The rows of a group lie close to one hidden flat surface of 11 dimensions, which passes through zero. Surfaces can cross.
Known rows, each followed by its group:
[-17 -46 -19  -1 -23 -22  -1  -1 -28 -38 -64   3 -15   1   6  57  -9 -16
 -27   2  -9  -2]  Z_639
[ 12  10 -12  22 -17 -22 -18  -9   6  -4   2  25 -19  28  11  -5  18 -10
 -18 -25  15 -12]  Z_489
[ 37 -21 -18  -2  43  41 -17  16  19 -31 -10 -17  33 -23   1  21 -43  37
  17  34 -19 -26]  Z_463
[ 32   4 -19  22 -31  13 -26  14  32 -25  24  47  18 -26 -14 -27  -9  16
 -26   5  -3 -19]  Z_333
[-17  37   2  -6 -23 -18  25 -35   3   1 -12  32  20  21  -8 -58   7  -1
   8  -2  32  12]  Z_463
[  5  26  29  -7 -21  29 -10  18  18  29  10 -13  -5 -33   9  64  11  19
  -7   4  -3  44]  Z_489
[  6  -2 -24 -32 -22  19   5 -22  20  46 -13   4   3   3  22 -11  14  12
 -17 -32  37  68]  Z_489
[ 17  25  -4  42   8 -32 -20 -31   8 -35   8  26   0  31  15  -6   6  26
  16  25  -4 -41]  Z_463
[-15  19  22 -26  36  12 -10  25  12  -2  34  13  25  -6  42   5 -36  -6
   4  -6  14  -5]  Z_489
[ 28   2 -18  10   7  23 -14   1  17  29   9 -21  29 -24 -21  17   6   8
  28   4  -5  -6]  Z_649
[-40 -31  20  -8   1  23 -16 -25  -8  -1 -17 -33  -2 -34   3 -34  14 -49
 -14  18 -37 -18]  Z_639
[ 13  35  16  17   6 -17   7 -19  17   9 -30 -10  18  28 -28   1  25  19
   5  11   1 -19]  Z_639
[-17  19  46  32  21 -54 -15 -20 -16  -1  61   8 -15  41 -15 -12  66  36
  11 -14  -3   3]  Z_463
[ -2   6   8 -30 -27  12  27  32  -5  24   3  18  -7 -22 -42 -14  30  36
 -25  24  -7  58]  Z_639
[ 22  14  42  -4 -18  12 -32  23 -20 -40  -9  15 -15   1 -25  35  -7 -23
 -62 -49 -12 -29]  Z_463
[ -5   6  27 -20   9   5   3 -18 -29 -19   3 -10  -9 -10  -8 -24   6  -8
 -11 -19  10   9]  Z_489
[-16   3  19  21 -35 -17 -14 -19  18 -12 -20  19  23  24   6  -7 -19  -9
  -6 -20  11 -11]  Z_333
[ 34  -8 -22  20 -70  18 -19 -68  -4   0 -29   6 -14  -6  11   7   9  12
  -8 -21  11  53]  Z_333
[  3   2  40  -1  -6  23  17  12 -11   3 -20 -42   0 -17 -14  53 -34  -1
  13  -3 -18   4]  Z_649
[ 11 -20  -7  16  11  -2  -8  33 -31  19  58 -11 -55   9  -3  42  16   8
  20  -5 -21  25]  Z_333
[-22 -32  43   6   5   4 -17  -8  -8 -10 -11 -29  34  -4 -30  -6 -17 -11
  -6  -5 -40 -16]  Z_463
[-29 -45 -16  10 -31 -19   6 -30  -5  11  -6   9   0  13  15 -10 -12  11
  23   6 -10  39]  Z_649
[-19  16  -4  -7  23  -1  -7 -40  13  33  28 -14  -8   4  42 -33  29 -15
  15 -13  29  12]  Z_489
[-23  14   7  13 -21  14   6  13  48  37   5  -2  32 -31 -20 -23  13  -5
  16  52 -41 -15]  Z_463
[-21 -37  15  -2   9  22  27 -43   9  25 -23 -86   8 -43   0   1  -6  19
  32  30 -17  15]  Z_639
[ 19   2  26  34 -39  35 -27 -27 -20 -39   5  -7  -4 -28   6  40 -42  -4
  24  13 -42   6]  Z_649
[  8 -29 -25 -13  -6  16 -15  29 -19  12  -4  29 -21  17   6  35 -14  -8
 -24 -21 -22  36]  Z_489
[-39 -18 -13   2  13 -43  32 -15 -48 -88 -11  10 -25 -10  51  37 -26  -6
  24  46  29 -28]  Z_639
[ 62  28 -16 -58  55  64   0  15 -29 -63 -19  25  35 -31 -15 -36 -46  40
 -14  28  -2   5]  Z_463
[  3 -70 -19  18  60 -47 -15 -18 -15 -16   0 -48 -20  35  11  34  20  42
  19  -6   0 -23]  Z_649
[  6  11  14  -7  -7   6  22   8  18  -6  15  14  32 -12  -5 -24 -28  34
  16  23   7  13]  Z_489
[-12  12  27 -10  26 -35  21  51 -47  13  57   9 -23  20 -45   1  22 -18
   6 -36   4   2]  Z_639
[-27 -26 -16 -17  30  -9  43   9 -26  24 -14 -37  16 -12 -29   3  -3  19
  61  65 -28  21]  Z_489
[-42  12 -14  19  -2 -56  26 -39  15  57  61 -19  -3   6  30 -21  50 -16
  57 -25  77  13]  Z_333
[ 11  20   8  55 -19  10 -15  16  17  54  46 -17   9  15  24  73 -43 -16
  76 -21 -21  11]  Z_649
[ 49  -4 -46  24   9  32 -14  35  30  47  22   1   2  -6 -43 -26   9  20
  24  31 -50  -3]  Z_333
[ -3   6   9  16  -3 -38   7  29  49 -21 -11   7  18  -2 -10  16   4  20
 -27   8  17 -58]  Z_463
[-11   8  -3 -10  -4   5  10 -55   6  15 -64 -29  13   3  17   3   0 -15
  14   5  14  12]  Z_333
[  7  29  22 -17  15   8  -5  12 -21 -71 -12   8   5 -26   9  34 -11 -13
 -24   9  16 -41]  Z_639
[  5  83  -4 -14  -8  32   2   8   1 -13  55  59 -16 -34  33 -51   6 -26
   0  31  21   7]  Z_649
[-20 -15 -30  13  28  -9   0 -12  12   6  12  11  -5   5  23 -38   9   4
  31  55 -24 -17]  Z_639
[ 35   8 -59   6  19  11 -16   2 -11  20  48  -3 -22 -31  13  22  39  -9
  33  13  16   2]  Z_333
[ 26 -21  -5  25 -45  61 -56 -50  14   2   6 -15  17 -50  14  12 -16 -13
  10  -9 -27  18]  Z_649
[ 11 -37  -9   3  -8  32 -30 -21  13  42  -9 -49  36 -17 -16  26  -3 -11
  13 -48  -2  16]  Z_649
[-14  15  -6  15 -39   2 -39 -52  25 -26 -57  37  13   5  25 -25  14 -45
 -40   4  -3 -29]  Z_639
[  4  12  38  30 -80  35  -9 -25 -16  -7 -24   0 -36 -24 -19  20   2  -3
  -9  26 -60  36]  Z_463
[ 11  -2   6  10  -9  -2   5 -47 -21 -27  -9 -15   3 -11 -10   2   9  24
  16   5  10  16]  Z_649
[-17 -40 -24 -22  22 -22  -3  34 -25 -29 -24  16 -25  29  26  34 -26 -23
 -23  -9  -2 -13]  Z_489
[-20   3  45  27   9   9 -31   9  23 -29  27 -14  16 -14  36  35 -44 -16
  13   7 -35 -58]  Z_489
[ -5  26 -22  41  31 -11 -22 -14  54  56  35  -9  19  19  38 -18  19 -25
  56  14  -1 -42]  Z_489
[ 39  50  -6  -2  21  18 -18 -23  29  34 -21   7 -20  42  -7 -59  39 -12
 -41 -43  23 -19]  Z_333
[-11  16  33 -21 -36  41  -3 -55 -40 -10 -39 -24 -39 -32  -7 -27  29 -52
 -42  -8 -13  15]  Z_463
[ -2  17  57  -8  17   7  41 -22  -8  25  13 -54  12 -12 -35 -17  10  42
  40   8   5  33]  Z_639
[ 12 -27 -10 -23   0  20  11  -5   3  29   3 -26   1 -20  -4  -5  -3  27
   1 -13  12  45]  Z_639
[-32 -19   6 -34  -2   9  26   0 -21  -9 -27   3   0 -25 -10 -37  -1 -14
 -22  22  -2  14]  Z_649
[  7  -4  -2 -14  -6  -6   1   7 -29  -6  -5  10 -34   8 -11  15  27   0
 -24 -19   4  28]  Z_489
[ -5  10  18  -7  20   4   1   8  -6  -7 -16 -24 -31   1  25  49  -1   6
  -9   9  -9  -7]  Z_333
[  9   7 -29 -22  13  13 -12 -11 -38 -38  -9  13  12 -32   6  15   9 -29
  12  10  26 -11]  Z_333
[-17 -24  -4  23 -45 -17 -27 -31  -2 -52   7  27  14  -8  26   1 -22 -24
 -13 -13  12 -27]  Z_333
[  5  39  35 -17  27   6  11  32 -13  -6  22 -19  -5 -21 -35  12  21  14
  -5   2   6 -17]  Z_639
[-25  26  -8   0 -48   4  27  22  18  42  24  45   3  -4  21 -17 -17 -18
  23  26  -6  43]  Z_649
[  8 -19  -4   0   4  16 -17   9 -13  -5  -6  -1  -1   2 -22 -14 -11 -16
 -16 -18 -27 -13]  Z_333
[-25  24 -18 -17 -11  -6  42  11  18  20 -17  -1 -23 -28   6 -30  37 -29
 -20  34  25 -19]  Z_463
[ -1 -55 -10   8  31 -14  -8 -24  16 -37 -42 -40 -14 -12   4  -1  24  34
 -24  37 -10 -40]  Z_649
[-37 -34 -12  -1  30 -56   8  -4  11  -5 -11 -15  25  34   8  -7 -12 -29
  -1 -37  47 -52]  Z_463

New rows. What belongs after each?
[ 31  41  14  -8   7  63 -41 -17  19  22  15  14  45 -13 -17 -54  -4 -24
   4 -17 -23  -2]  Z_463
[ 16  37  -8  12 -59   5  -6 -15   6  -8   8  66  17   5 -13 -36   5   6
 -11  -5  13  30]  Z_649
[ 21  -1   5 -14  40  -3  -5  13 -17 -35  29  -1 -25   5  19  25  -1  32
 -11 -21  19   2]  Z_649
[-19  35  26  11  -5 -20   9  -8  37  28 -17  -6   2  28  14   2   6   5
  -5 -10   9  -5]  Z_333
[-29 -15  13 -11 -30   6 -12 -43 -69 -32  -5  29  -6   5   6 -40 -19 -61
  -3 -28  -8  26]  Z_649
[ 32   5 -15 -41  -3  29  11   3 -10   0 -22  -1  -8 -25 -28 -22  23  16
 -40 -13  24  33]  Z_489
[ 14 -29 -43   1  26  12 -26  15  16  26  12   9  -5  13  11 -25  -2 -16
  -4  -4 -25  -4]  Z_639
[ 13 -23 -47  16  11  28 -14 -19   9  16 -47 -20  15 -15  -6  -6  -5 -18
  31  46 -40 -15]  Z_333
[ -4  18  -6  24 -14   2  -8  -5  -6  20  19  39  18  19  -8 -35 -18 -15
  40  21 -40  15]  Z_463
[-11 -43 -69  15  23 -13  -9 -28  14   5 -11  -1 -15  18  53 -18  -7  -2
  29  34   0  -6]  Z_639
[  3   6  -6 -26   6  29 -16  -4  -6   6 -14 -15  55 -32 -23  -8  -6 -48
   1 -29  22 -15]  Z_333
[-11   3 -17 -35  12  11   7  28   6  34  12   4  26  -1  -7 -18 -18 -24
  -1 -28  26  15]  Z_463
[-22  -6   8  -6  -4  -5  12  35  12 -25  17  18  47 -35 -11   8 -27   9
  13  36   3 -12]  Z_333
[-41 -17  35   0 -73  -4  23  -7 -28 -41  -1  10  -6 -40  11  35 -30  -4
   0  11  -3  33]  Z_639
[ -1   9 -17 -17 -18  -9  29 -10  25   1 -21   3  19  -3   6 -12 -10  15
  -2  -4  51  15]  Z_463
[-14 -20  29 -12  -3  16 -15  16  16   6 -14 -44   2 -27 -14  27  18 -31
 -45 -36   4 -34]  Z_463
[ -4   2  17 -14 -15   4  20  -3  -2  12 -14 -18  -5 -20 -22  16  19  12
 -12  -8  12  25]  Z_639
[  4  25 -18 -25  48  -5 -13 -18  13   7   2  -8  -7   0  12 -61  57 -32
 -42 -23  52 -43]  Z_649
[ 21  -4 -15   6 -26   5 -21  19   6   2  -6  39   5  20  -3   5 -13  -8
 -24 -22 -15   9]  Z_639
[  2   9 -11  -7  76  13 -27   1   6 -25  -6 -18  20 -14  -4 -45   5 -48
  -9  20 -10 -95]  Z_463
[ 28  58   6   8   4 -27   9  38  39  -7  21  35 -17  30   7  13  16  52
 -16   6  33  -9]  Z_649
[ 36 -10 -45 -19   8  -6  -3  13  -4 -28 -44  44  -1  34   6   2 -16  27
 -28   2   9   9]  Z_639
[  4  52 -16 -28  10  29  15 -17  32  24 -31  -9  57 -29   2  -2  12 -11
  17  13  44  -2]  Z_333
[-15  -9  17 -58  15  38  41  42 -20  10 -16 -33  58 -55 -49  17 -29   7
  22  26  -4  31]  Z_333
[ 18   9  -3 -23  17   2   5  31  -6  13  30  18  12   4  -6   3  -8  26
   0 -22  12  34]  Z_463
[ 22  17  11  -3 -31  23  -2  29 -25  -4   1  19 -46 -16 -12  39   9   7
 -24  14 -32  38]  Z_463
[  8  32  17 -12  -5   1  10  15 -11 -39  -6  12   2 -24 -12  21  -4  20
 -13  17  11  -7]  Z_639
[-38  -4  -1   8 -18   5   8  -6  -1 -47   6  35   2 -30  34 -19 -19  -4
  22  78 -32 -10]  Z_639
[ 13 -50   6 -32  24  18  14  52 -38  35  23 -41 -16  -2 -46  24  -6   4
  -6 -58  -6  35]  Z_639
[  0  14 -10  10 -12 -38   8 -10 -23  -9 -11  17 -19  25 -17  10  33  -1
  -6 -11  17  -3]  Z_489
[ -9  18  -1  27   6 -36 -10  26  27   1  15  22   6  26   1   4  10  -5
  -3   2   4 -48]  Z_463
[  1  24  -8  28 -17 -13 -17 -19   7 -11  14  37   3  10   8 -25  10 -17
   7  13  -7 -19]  Z_649
[  0 -18 -65 -28  53  40  -6 -32 -32  26 -14 -10   5   9  40 -55 -39 -78
  43  -8   2   3]  Z_463
[ -1  17  39 -22   2  18   4  10  36  -6 -47 -42  -3 -23  -6  17   4  -7
 -68 -17   9 -40]  Z_649
[ -9   2 -14  16  27 -11  -1  -7   9 -20   0 -23  -5 -16  29  20  -7  -4
  32  43   6 -43]  Z_639
[ 12  30  27 -15   4  33  -6  56  13 -26   4  17 -10 -24   2  19 -24   5
 -41  17 -20 -18]  Z_649
[-11  43  45 -55  14  20  21  22  -6  -1   3  -7  36 -24  -3  15 -10   5
  -5 -22  41  26]  Z_489
[-27  26  32   1   5 -25  14  -7 -34 -35  17  32   6  21  -7 -31  -4 -11
  16  15  -8  -2]  Z_639
[ -1 -63 -16 -11  34   1  -5 -14 -34  14 -13 -33  -7  39   3 -17 -27 -17
  15 -48  -8  19]  Z_639
[ -7   6  25   1 -20   0  40 -13 -36 -13 -22 -23  15 -13 -35  23 -19  16
  52  37 -14  28]  Z_649
[-21   7  11   6  20   4   4  -1  14 -25 -17 -26 -23 -24  25 -13   3 -20
 -24  41 -14 -53]  Z_649
[ 17  -1 -22   6  -3  -2   0   0  13  -6 -20  14   7  11   3  16 -12  24
   0  13   5   5]  Z_639
[ 14   6  -7   3  12   6 -13  -8   3  19   2  17  10  29  -4 -29 -12  -2
   3 -24  -9  10]  Z_639
[-11 -13  -5   7 -23   7  14 -16  -9  38 -18 -30  24  -7  -7  47 -17 -16
  56   5 -10  33]  Z_333
[-42  17  27  -2  52 -53  13 -37 -22 -16  21  -6 -13  20  -9 -73  73  -4
   3   7  28 -36]  Z_463
[  3  43  20  22  -6  -7  -9 -40   2  27  35   8  25  25 -14 -64  12 -12
  36 -32  16  -3]  Z_489
[ 38  11 -15  20  -2  16 -37  12  22 -18  39  10 -49 -19  30  24  27  25
 -26  10  -3 -16]  Z_333
[-28 -17  39 -31  26  14  24  17 -48  25  31 -11  -3  -1 -58 -70  13  -4
  -3  -6 -45  42]  Z_639
[-13  -9  36 -40 -17  26  17  10 -35 -29 -10  10 -20 -25   7  -2 -29   5
 -40  -8   1  50]  Z_649
[ 26  34   1  40 -35  30 -31 -21  30 -13 -24  22  29  -5   0  -8 -29 -23
   8  30 -39 -40]  Z_463
[ 12   7  53  -3  31   9 -15  28 -36   1  28 -14  10  19 -38  10 -20 -31
  -4 -69  -8 -27]  Z_639
[ 24 -31  -4  -8  12  -8 -10 -41   1  25 -10 -51  21  11  -9  24  25  32
   5 -57  41  28]  Z_649
[ 20  10 -37  12 -24  30  -5  24 -16   9  -7  18 -50  -9  24  28 -16 -32
   3  36 -38  12]  Z_463
[ 11  18 -19  26  12 -10   1  -8 -13 -24   6  38  -6  24   7 -24  -7  16
  35  60 -29 -10]  Z_463
[ 21  10  16 -27 -20  29 -13  45  -1  14   7  41  18   5  -3  29 -33  12
 -23 -37  -9  55]  Z_489
[ 36  21 -19  -5 -40  27 -30 -10  43   5 -36  35  16  -7   6  -1   4   4
 -51 -19   6  12]  Z_639
[  4 -52 -15 -17 -54  41  12 -35  -3 -10 -54 -11  47 -52 -44 -35 -29  25
  -5  16 -15  43]  Z_333
[ 11 -13  12  16  23 -17 -14  -8  -6 -42  -2 -12 -14   5   6  17   9  15
 -11  11  -2 -38]  Z_463
[ 10  16  -6  13 -12  13 -16 -32  38  31  34 -14  13   0  30 -22  -5 -14
  18 -43  30   1]  Z_639
[ 20  26  30 -32   2  47  -6  -5  16  25  25 -20   8 -49 -16  -9  38  48
 -12   5   4  48]  Z_463
[ -1  57   4 -19  32  -7  17  10  18  21  -3 -10   2  -6  25  37  19   5
  20  16  36  -1]  Z_333
[  7   5  64  16 -16   7 -34 -38  -1 -31   1   7  56   6 -37 -22  -9  32
  -8 -20 -20   1]  Z_463
[ 18 -19  -1 -24  39  19  16  42  -5  27  32 -70 -19 -38 -13  44  12   7
  -5 -34  29   0]  Z_639
[ 10  39 -14 -15  49 -24  17  70 -14 -14  51  21 -28   2  -9   9  36   9
   0  23  20 -34]  Z_639
[-13  -1   9   9  -5 -26  13  20  -1 -20 -33 -23   8  -9 -22  52   1 -15
   3  11   1 -43]  Z_489
[ 46  32 -20  -4 -14   0   4  16  24  -8 -23  40  17  17  -3  25 -13  56
  -9  13  16  20]  Z_639
[ 10  20   2   8 -10   7  -9  -5  20   1  -1  27  14   7  -2 -19   3   0
  -7   5  -7  -5]  Z_639
